The same things were measured in two ways. Each way mixes the same 12 hidden numbers, adds some noise and spreads widely along 6 directions of its own, which tell nothing about the thing.
Some things both ways: the first way, then the second way.
[-7, 19, 13, 3, 13, -8, -13, 14, 37, -27, 4, -19, -5, -4, 26, 7, -13, 3, -29, 20]
[-6, 26, 13, 5, -4, -7, 28, -10, 10, -10, 20, -6, -8, -2, 26, -10, -31, 18, 1, 4, -16, 19, -5]

[-43, -29, 9, -15, -8, 5, 28, -9, 13, -6, 18, 20, -12, -11, -7, 3, -1, 13, 26, -8]
[-7, -2, 5, 11, -6, 3, 7, -17, 0, 13, -1, 13, -25, 14, 4, -12, -15, -7, -3, 19, 7, -34, -2]

[-11, -20, 1, -16, 0, 14, 15, 3, 7, 11, 9, 14, -8, -12, 6, -8, -4, -3, -1, 6]
[5, -13, -18, -3, 0, 2, 7, 11, 12, -7, -26, 22, 16, 11, -1, -12, -6, -4, 22, 10, -17, -32, 12]

[9, -4, -20, 8, -7, 37, -4, 9, -11, 14, -21, -9, 39, -19, 2, -20, -30, -14, 4, 14]
[-3, -8, 4, 15, -6, -8, 28, 2, 1, -23, 7, 7, 10, 9, -9, -28, 5, -13, -12, -5, 18, 9, -26]

[8, 23, 6, -5, 15, -15, -1, -9, 11, -13, -9, 16, -20, 0, 8, 26, 5, 15, -15, -41]
[-7, -6, 7, -4, 28, 10, -23, -17, -4, 23, 63, -1, -27, -2, 11, 18, 9, -2, -27, 17, 33, 1, 22]

[-6, 0, -6, -22, -13, 20, 2, 12, 12, 7, -8, 10, 24, 2, 10, -14, -10, -16, -15, -1]
[2, 14, -8, -13, 11, 11, 28, 18, 3, -29, -12, -16, 5, 0, 12, 0, 0, -3, 8, 8, 1, -13, 7]

[5, 2, -44, 37, 9, -3, -8, 41, -27, 29, -21, 1, 23, 7, 13, -18, 0, -3, 19, -9]
[-3, -16, -14, 11, 6, -13, -27, 0, -20, 37, 7, 9, 14, 7, -14, -1, 4, 7, -10, 7, 17, 5, 2]

[-10, -28, 28, -27, -17, 29, 20, 20, 33, 0, 3, 12, -3, -29, -8, -12, -1, 14, 3, -3]
[5, -7, -24, -13, 8, 8, -22, 12, -26, 13, -28, -11, 18, 5, 9, 34, 52, -22, -6, -11, 10, -19, -12]

[-27, -5, -16, 34, 3, -5, 13, -4, 0, 25, -20, 32, 8, 3, -8, 13, -8, 28, 16, -16]
[-6, 25, 0, 0, 6, -18, -17, -2, 4, 10, 28, 3, -13, 15, 33, 22, 1, 3, 8, 17, -35, -9, 0]

[22, -12, 17, 2, 1, -13, -13, -17, 13, -13, 7, -1, -21, 8, 5, 7, 21, -22, 9, -7]
[8, -2, -11, 8, -14, 9, 35, -8, -2, -8, -13, 21, 8, 1, -12, -24, -8, -3, 16, -17, 3, 20, 7]

[-16, 7, 2, 6, 3, -5, 33, 9, -9, -13, -3, 28, -2, -11, -6, 25, -18, 37, -1, -21]
[0, -28, 15, 1, 6, -11, -10, -13, -2, 12, 21, -27, -4, 3, 14, 5, 10, -3, -18, 5, 20, 5, -19]

[-18, -30, 20, -26, 2, -4, 14, 4, 18, 6, 2, 19, -17, -3, -10, 7, 1, 37, 2, -16]
[1, -16, -19, -20, -18, 14, 30, -23, 1, 10, -29, 15, -4, -9, -16, -22, -24, 29, 21, -8, 2, -27, -1]

[-4, -27, -6, -15, 5, -3, 6, 7, -8, 1, -7, 22, -2, -4, 1, 2, -3, 27, 15, -18]
[6, 9, -19, -4, 7, 10, 44, 11, 3, -34, -3, 11, -29, 0, -9, -13, 4, 2, -14, 4, 37, -28, 0]

[-42, -5, -14, 3, 9, 9, 11, -2, 15, -27, -8, 5, 12, -16, 1, 8, -24, 26, 20, -17]
[16, -24, 1, 1, -15, 25, -58, -3, -9, 49, -11, -4, 38, -5, -25, 8, 12, 6, -13, -27, 14, 38, -1]

[-29, 0, 22, -28, -11, 15, 8, -11, 32, -27, 11, 4, -10, -26, -4, 0, -20, 2, -5, 4]
[9, -8, 16, -6, -6, 8, -50, -11, 2, 34, 7, -17, 27, -1, 3, 9, 10, -14, 2, -4, -7, 19, -5]

[-29, -6, -9, -11, 1, -3, 22, -15, -4, -15, -4, 41, -13, -9, -14, 13, -6, 20, 18, -28]
[11, -13, 0, -19, -14, 16, -6, -21, 1, -8, -6, -4, 27, -20, 1, -16, -20, -22, 33, -8, -13, -7, 2]

[-17, 37, 22, -1, 29, 2, 0, -8, 41, -19, -25, -17, -22, -11, -15, 26, -11, 10, -30, 9]
[-27, 38, 35, -11, 6, 7, 52, -32, 12, -21, 39, -8, -50, 12, 39, -13, -28, -21, 15, 48, -10, -45, 4]

[-24, -2, -35, 21, -7, 14, 12, 12, -16, 15, -12, 19, 33, -2, 13, -13, -19, -14, 17, 2]
[22, -46, 8, -1, 6, 18, -63, -6, 12, 31, -13, 7, -16, 46, 8, 24, 58, -27, -10, 22, -6, -44, -1]

[24, 22, -14, 14, 34, -14, -14, 25, 11, -4, -22, -8, 1, -5, 22, -2, 1, 9, -28, 29]
[-7, 13, -3, -2, -13, -7, 1, -1, 3, -23, 17, -8, -21, -15, 10, 6, -16, 7, -12, -13, -11, -5, -12]

[32, -21, -1, -6, 7, 5, -35, 28, -7, 26, -17, -22, -2, -2, 8, -31, -2, -14, -2, 37]
[4, 0, -12, -10, -6, -3, -2, 7, 9, 2, -10, 12, -1, 4, -8, -3, 12, 1, 2, 0, 2, -17, -2]

[8, 0, -26, 32, 1, -26, -21, 21, -29, 3, -20, 13, 6, 17, 2, -3, -8, 16, 20, -8]
[4, 9, -2, 2, -20, -19, 16, -9, 1, 22, 15, -10, -2, -14, -30, -19, 0, 27, -12, -27, 34, 49, -21]

[-1, 27, -16, 18, 21, -8, 36, 10, -7, -9, -9, 24, -6, 3, -3, 24, 0, 14, -17, -5]
[1, -41, -11, -25, -8, 14, 38, -12, 23, -23, -46, -11, -1, 8, -2, -21, -7, -17, 45, -2, -32, -58, 7]

[-16, -13, -8, 10, 7, -27, 6, 1, 9, -29, 20, 16, -22, -3, 14, 9, 6, 18, 22, -12]
[19, 5, -7, 17, -7, -5, -16, 4, -9, 10, 5, 10, 11, 4, -8, -5, 5, 3, -7, -11, 12, 33, -3]

[-23, -29, -1, -28, -1, -22, 28, -23, 19, -43, 17, 41, 2, -4, 11, 5, 14, 35, 16, -29]
[-9, 35, -22, -10, -5, 31, 25, 10, 16, -21, -20, 15, 4, -18, -18, -25, -41, 10, 12, -17, -17, -22, 12]

[-30, -47, 6, -21, -13, 15, 13, -5, 29, -4, 13, -4, 22, -6, -4, -1, -9, 9, 26, -8]
[16, 11, -15, 16, 14, 12, -16, 38, -23, -15, -11, -11, 12, 15, 9, 21, 29, 3, -27, -1, 12, 30, 2]

[-28, -3, 4, -33, -10, 18, 22, -10, 29, -3, -1, 27, 12, -13, 3, 1, -15, 1, -15, -11]
[-5, 10, -1, 2, -8, 0, 8, 11, 2, -1, 7, 1, -9, -4, -3, -3, -23, 24, -14, 5, 11, 3, 5]

[-34, -22, -14, 15, 3, 5, 18, -5, 5, -4, 0, 7, 12, -6, -17, 19, -25, 26, 29, -3]
[2, -12, 1, 10, -2, -5, -28, -4, 1, 22, 13, -12, -22, 16, -8, 6, 13, 4, -18, -3, -1, 10, -2]

[3, 6, 17, 5, 19, 15, 24, -12, 1, -14, -21, 4, -7, -24, -15, 31, -15, 24, 1, -17]
[-6, -13, 1, -1, 5, 2, -12, 9, 15, 14, -7, -1, -9, 9, -7, 0, 8, -12, -9, 10, 7, -18, 19]

Other things, the second way, with their names:
J_630: [-3, -18, 11, -14, -4, -4, -17, -41, 12, 18, 26, -4, 22, -13, 25, 1, -17, -19, 31, -10, -35, -11, -11]
J_685: [0, 33, -17, -35, 12, 6, 17, 21, 16, 0, -51, -28, 17, -8, -5, -16, -9, -14, 49, 15, -26, -26, 37]
J_515: [11, -12, -11, -15, -8, 7, 5, 39, 25, -7, -47, -19, 45, -3, -9, -2, -1, 17, 16, -13, -14, 7, 4]
J_453: [4, -16, -11, -19, -21, 9, -28, -18, 1, 42, -19, -2, 12, 1, -17, 12, 33, 6, 4, -37, -13, 2, -23]
J_447: [-2, 10, 12, 27, -4, 3, 18, -33, -3, 1, 38, 39, -40, 15, 3, -30, -13, -18, -19, 18, 31, -16, -9]
J_62: [-7, -5, 25, 14, 22, -6, 17, -15, -33, -36, 57, -22, 23, 1, 69, 24, 10, -41, -11, 14, 7, 21, -26]
J_881: [-5, 0, -12, 1, 9, 1, 12, -2, -3, -6, 3, 8, 7, 6, 3, -8, 1, -12, 2, 2, 4, -24, -14]
J_471: [-4, -9, 1, -13, -11, -1, -26, 0, -7, 32, -18, -21, 36, -1, -13, -5, -7, 3, 21, 0, -20, 12, 4]
J_407: [8, -5, -11, -25, -4, 18, -16, 9, 6, 13, -21, -21, 13, 0, -37, -11, 14, 15, 11, -15, -6, 13, 11]
J_95: [2, -10, -2, -2, -4, 12, -4, -11, -9, -4, 6, -1, 5, -1, 3, -4, -6, -8, 9, -4, -13, 3, 5]
J_245: [20, -34, 29, 7, -19, 15, -29, -39, 7, -6, 4, -11, -27, 6, 18, -14, -22, -20, -3, 13, -10, -20, -6]
J_882: [-21, -10, -9, -18, 12, -1, -22, -19, 9, 28, 5, -3, 0, 4, 4, 2, -7, -11, 26, 6, -45, -37, 18]
J_768: [7, 11, 0, 8, -3, 16, 14, -3, 5, -17, 0, 1, 7, 7, 6, -11, -7, -3, 2, -8, -10, -1, -22]
J_600: [13, -5, -7, -2, -6, 0, -16, 8, 6, 23, -13, -4, 4, 9, -8, 13, 37, -14, 0, -15, 6, 13, 4]
J_987: [-7, -31, 1, 22, -31, -4, 23, -7, 4, 10, -7, 19, -3, -6, -25, -24, -29, 18, -17, -17, 24, 14, -3]
J_554: [-15, -15, 5, -2, 11, 12, 18, -2, 3, -2, 5, 8, -13, 10, -1, -7, 9, -23, -12, 17, 25, -33, 8]
J_239: [-8, 26, 16, 7, -2, -7, 16, -5, -7, -1, 16, -23, 14, -4, 15, -10, -19, -2, 6, 1, -11, 31, -7]
J_406: [3, -36, -14, -15, -14, -5, 39, -29, 30, -4, -12, 15, -13, 2, -14, -30, -15, 17, 29, -15, -15, -33, -8]
J_666: [4, -4, -5, -12, 18, -1, 13, -13, 25, -10, 21, 0, -47, 32, -6, -19, 22, -12, 13, 18, -11, -39, 8]
J_397: [-3, 5, 16, 1, -21, 9, 33, -29, -2, -22, 12, -2, 27, -12, 13, -27, -35, -6, 25, -16, -24, 26, -17]
J_623: [12, -3, 7, 10, -15, 16, -19, -18, -6, 15, -4, 7, -25, 31, -14, -12, 23, 1, -21, 1, 7, -5, -29]
J_608: [-16, 52, 23, 28, 2, -14, 25, -9, -11, -3, 71, 13, -46, 9, 14, -4, -4, 3, -46, 16, 44, 24, -22]
J_316: [-18, 2, 18, 3, -7, -11, 21, -22, 11, -5, 44, -9, 2, -25, 15, -7, -33, -6, -5, -13, 7, 18, -10]
J_963: [-7, 35, 20, 15, -8, -28, -35, 17, 2, 49, 29, -29, 2, -6, 4, 22, 4, 12, -34, 0, 28, 46, -15]
J_932: [-21, 14, 8, 5, 1, -9, 9, -15, 17, 10, 42, 16, -3, -21, 14, -9, -54, 8, 1, 7, -3, 4, 20]
J_604: [4, 14, -1, -8, 7, 7, -16, 18, 16, 39, 0, -21, 3, -2, -23, 6, 19, 8, -15, -6, 33, 16, 7]
J_305: [-3, -19, 6, -3, 6, 6, -9, -3, 8, -4, 35, -8, 17, -7, 0, 3, -5, 6, -9, -14, 0, 32, 6]
J_618: [-5, 7, 0, 3, 12, 3, 4, 9, 9, -34, 25, -1, -14, 11, 16, 7, 19, -25, -8, 1, -16, 3, 13]
J_911: [-11, -11, -5, -2, 8, -20, -3, -4, 12, 2, 20, 8, -35, 8, 12, 4, -4, -9, -2, 23, -1, -45, 13]
J_218: [-4, 5, 0, 16, 8, 7, 33, 5, 8, -2, -3, 11, -15, 44, -1, -9, 19, 6, 0, 13, -8, 7, 5]

Some of these things the first way, each followed by its name:
[42, 17, -10, 36, 21, -27, -26, 33, 4, -3, -26, -10, -3, 6, 16, -11, 15, 6, -13, 22] => J_453
[4, 25, -10, 3, -43, 7, -5, 8, -22, 19, -13, 40, 29, 6, 18, -34, 1, -44, -6, -5] => J_963
[11, -12, 22, -5, 10, 11, -9, -23, 17, 14, -16, -20, -8, -8, -23, 14, 0, 8, 2, -4] => J_95
[23, 34, -22, 24, 36, -17, 5, 34, -7, 1, -7, 9, -24, -3, 26, 4, 7, -3, -28, 17] => J_911
[-25, -21, 0, -18, -18, 5, 18, -1, 10, -8, 10, 16, 0, 1, -21, -5, -4, -6, 16, 2] => J_471
[-1, -15, 1, 1, -4, 29, -9, 17, 10, 18, -8, -19, 12, -7, -12, -5, -18, -4, 5, 14] => J_882
[2, 15, -6, -9, 6, -24, 20, 16, 17, -29, 35, 38, -29, 2, 30, 8, 6, 4, -36, 10] => J_406
[2, 11, 17, -6, 6, -28, 11, 20, 12, -52, 5, 9, -32, 1, -2, 17, 11, 15, 1, -16] => J_685
[1, -16, -19, 1, 0, -26, -12, 4, 2, -8, 26, 2, -17, 16, 0, 1, 0, -1, 6, 18] => J_666
[-19, -28, 11, -9, 3, 28, -32, -3, 14, 13, -3, -37, -2, -24, -2, -12, -23, -1, 26, 12] => J_447
[-35, -18, -18, 23, 3, -10, 6, -13, -1, -9, -19, 26, 12, -2, -6, 11, -13, 34, 38, -25] => J_608
[-14, -44, 3, 15, -4, -13, 1, -19, 17, -6, 18, -8, 1, 24, -10, 12, 4, -3, 33, 8] => J_218
[-20, -5, -6, 7, 23, -35, 17, -7, 20, -31, 20, 7, -17, -5, 8, 11, 8, 45, -1, 5] => J_768
[33, 16, 4, 1, 10, -29, -16, -1, -13, -5, 0, 15, -23, 19, 31, 0, 24, -24, -14, -6] => J_932
[30, 27, -18, 27, 37, -27, 0, 1, 18, -44, -9, 1, -8, 6, 23, 24, 11, -12, -16, 8] => J_618
